The groups are shells around one centre, one inside the other: the same stretched ball of 7 dimensions in 9 sizes.
(in the rows, 128 means zero)
Some rows, each with its group after it:
[197  76  87  82 106 155 226 132 137 154 160 195 138 169]
zofin
[192  78  98  92 117 135 165 162 132 124 138 150 110 151]
dasez
[195  93  76 100 125 133 144 138 128 108 122 139 116 125]
dif
[135 154  98 106 129 104  76 124  93  88 101 120 130  59]
mozul
[183 131 135 102 106 138 142  89 151 110 140 204 124 142]
mizo
[163 100 100 115 119 139 243 135 119 199 175 177 157 165]
mozul
[182  97 102  85  94 129 137 104 144  94 125 173 113 134]
rure
[172  96 100 143 135 131 187 134 127 152 131 120 128 148]
pul
[194 143 112 127 140 133 116 108 137 106 123 161 123 117]
mizo
[149 169 122 169 142 107  89  73 126 104 100 116 129  89]
mizo
[175 132  98  88 119 131 121 116 121  99 124 171 130 102]
foli
[165 152 114 117 127 109  90 111 126 106 127 155 122  99]
dasez
[212 110 121 112 112 157 112  66 167  43  83 167 101 132]
mizo
[152 139 132 134 109 117 147  77 139 134 137 170 134 133]
zofin
[191  95  88  81 106 147 208 121 134 152 163 203 143 155]
mizo
[193 122  75  90 112 126 112  95 136  89 121 170 123 105]
dasez
[148 154 152 146 158 128 103 148 105 100  96 107 119  95]
dif
[174 147 112  78 107 122  93  99 131  87 131 196 124  99]
zofin
[152 131  96 123 128 108  87 115 112  84  93 105 116  82]
dif
[204 139 109 139 130 136 120  67 160  96 116 168 121 129]
rure
[187 123 157 121 116 145  81  84 158  32  72 146  89 121]
mozul
[236  76  98  96  93 152 126  65 188  49 100 181  88 159]
mozul
[168 138 149 131 136 124  96 131 131  90 108 134 104 117]
foli
[157  81 104  88 117 125 179 187 106 148 146 136 121 140]
rure
[160  89  81  81 107 131 191 145 108 145 145 158 139 130]
dasez
[184 140 140 135 114 130  95  58 162  70 100 164 107 125]
dasez
[167 111  95 111 127 139 198 132 114 157 146 160 148 135]
dasez
[135 123 106 108 121 122 186 141  97 166 150 152 151 120]
foli
[194 119 115 117 114 125  56  80 156  29  73 130  86 104]
pul
[125 157 127 146 141  95  89 130  99 116 109  99 124  82]
mizo
[136 104 118  92 130 113 172 213  86 172 162 134 129 128]
gev
[174 130 109 107 135 127 138 145 117 130 140 158 129 118]
rure
[158 127 147 133 142 110  99 171 119 112 119 111  98 121]
mizo
[128 137 124 136 140 116 173 151  94 173 145 130 148 118]
foli
[174 118  86  97 121 136 189 126 117 157 158 182 150 131]
gev
[156  76 101 104 114 109 133 170 116 111 115  99  98 128]
mozul
[204 116 119 162 140 138 142  91 161 111 112 135 110 150]
dif
[138 122  94  99 133 104 169 191  85 186 173 143 144 116]
dif
[147 111  87 115 125 117 167 141 102 150 135 127 139 115]
rure
[192  82  87  88 116 148 209 146 129 152 155 177 134 158]
dif
[163 181 151 186 144 130  85  30 148  72  74 129 126  96]
zofin
[145 137 123 106 115 130 155 108 114 128 131 169 143 113]
foli
[193 116 143 115 112 154 167  91 158 111 132 195 121 160]
gev
[191 135  93 135 131 114 103  95 144 107 123 144 116 115]
gev
[163 121 132 113 147 125 149 196 105 151 149 138 121 131]
zofin
[149 112 118 122 127 130 214 151 110 188 166 159 148 150]
gev
[179  88 100  74 117 125 105 175 117  77 108 127  95 111]
pul
[162 116 150  93 124 163 180 142 115 113 120 175 134 133]
mozul
[205 173 152 165 137 129  46  38 177  46  85 158  97 112]
mozul
[117 130  99 111 127  93 171 175  81 197 173 135 151 112]
pul
[191 104  86 133 128 138 145  96 140  98 101 127 119 126]
zofin
[163 115 122  97 112 125 110 125 125  83 108 145 109 112]
foli
[134 153 139 184 161 114 124 124 107 130  99  80 128 102]
pul
[156 131 109  97 117 128 173 125 113 153 156 183 148 125]
foli
[184  81 115  85 108 143 170 147 134 114 132 164 112 152]
rure
[192 136 133 118 138 156 112 103 136  64  88 154 116 110]
pul
[206 126 143 134 106 137 115  49 184  80 116 188 102 155]
zofin
[131 146 130 144 148  95  96 164  97 129 119  93 117  93]
gev
[119 121 148 115 146 124 171 212  75 162 138 113 134 117]
pul
[205 101  94 104 122 132 131 126 145 102 127 156 108 136]
rure
[198 102 118 117 119 115  95 132 155  89 121 139  85 141]
dif
[129 141 144 131 143 112 157 175  94 170 151 132 136 121]
gev
[172 124 105 133 129 106  80 117 133  84 100 109 100 104]
dasez

New rows. What belongs after each?
[200 134 112 151 123 116  80  61 169  76 103 142  99 125]
mizo
[168  92 101  76  85 126 157 109 137 114 139 181 121 139]
pul
[146 143  97  92 106 111 146 104 113 144 155 187 149 107]
pul
[159  99 130  98 114 149 194 141 119 134 133 165 133 145]
gev
[159 106 119 114 109 125 129 111 130  93 105 133 112 122]
mizo
[170 130 128 133 133 110  90 133 132  99 115 124 101 117]
foli
[146 123  91 105 115 111 123 119 108 110 116 131 129  95]
dasez
[183  97  77  85  99 142 169  89 134 107 124 177 135 127]
mizo
[189 143 159 176 149 150 112  75 157  72  76 124 107 130]
pul
[220 127 127 133 117 161 102  30 181  32  72 171 104 130]
pul
[168  97 118  92 125 139 168 171 112 129 135 150 122 136]
foli
[128 136 101 121 128 100 139 145  93 153 140 124 140  98]
rure
[202 132  95 115 108 143 130  39 161  83 112 190 130 124]
dasez
[159 118  95 142 118 120 152  81 132 123 114 129 132 122]
pul
[154 115 122  77 114 132 137 153 107 106 125 160 124 111]
rure
[169 121 112 139 132 109 132 132 131 137 136 129 115 132]
foli
[161 157 138 166 126 120 131  56 149 124 122 156 132 128]
dif
[188 111  85 122 128 107 106 134 135 111 127 125 105 121]
mizo
[179 130 148 139 140 147 175 126 137 143 139 166 130 153]
mizo
[138 141 114 111 118 112 129 117 108 126 130 149 137 100]
foli
[158 133 100 118 134 101 104 148 110 125 131 125 119 101]
rure
[152 126 167 151 140 133 138 139 125 114 107 118 111 135]
mizo
[132 137 131 131 129 114 163 137 106 161 145 141 141 122]
foli
[181  97 112 105 104 128 150 113 146 114 133 163 112 148]
foli
[119 140 122 137 135 114 166 137  92 162 134 124 150 107]
dasez
[185 154 116 120 122 125  91  73 146  84 115 175 121 106]
rure
[190 107 107 117 104 119  75  79 159  46  85 133  88 117]
zofin
[172 125 144 135 130 117 104 130 140 102 117 133  99 131]
rure
[135 124 135 113 115 115 179 145 111 172 163 164 138 140]
pul
[189 150 128 140 137 127  88  91 147  84 107 149 111 112]
foli
[181 156 133 136 141 123  75 104 138  79 103 142 109 102]
dasez
[168 106  72  50  97 138 163 123 109 113 138 191 145 106]
pul
[179 145 122 127 124 112  59  90 144  63  97 139 100  99]
dasez
[173 168 166 165 142 129 105  80 150 105 115 157 118 127]
dif
[192 106 118 125 117 124 151 117 153 132 145 163 111 159]
gev
[182  98 101 108 103 122 145 104 148 114 133 160 113 144]
rure
[157 154 122 159 142 111 127 103 126 141 131 134 132 116]
rure
[170 124 108 115 107 102 102 101 143 107 132 154 109 122]
dif
[133 120 120 135 133 103 176 168 102 188 162 125 135 136]
mizo
[175 128  92 101 121 135 113  95 123  76  96 148 127  92]
mizo
[200 107 128 105 105 146  85  74 163  24  71 152  89 121]
mozul
[155 157 136 122 119 113  68  86 131  70  98 147 113  90]
dif
[204  89  83  87 109 125 163 140 144 140 163 181 116 156]
pul
[158 149 132 114 139 121  55 133 111  53  79 115 105  73]
mozul
[156 110 135  81 115 142 180 160 111 138 147 179 133 138]
gev
[164 128  89 127 134 113 132 126 115 131 128 128 130 108]
foli
[184 106  77 132 119 106 140 110 142 137 141 136 118 136]
pul
[187  79  82  74  95 138 169 119 136 110 133 174 121 141]
dasez
[187 113  74  80 111 128 149 119 126 124 147 183 134 120]
dasez
[179  89  88  93 111 110 162 161 129 156 167 159 116 150]
dif
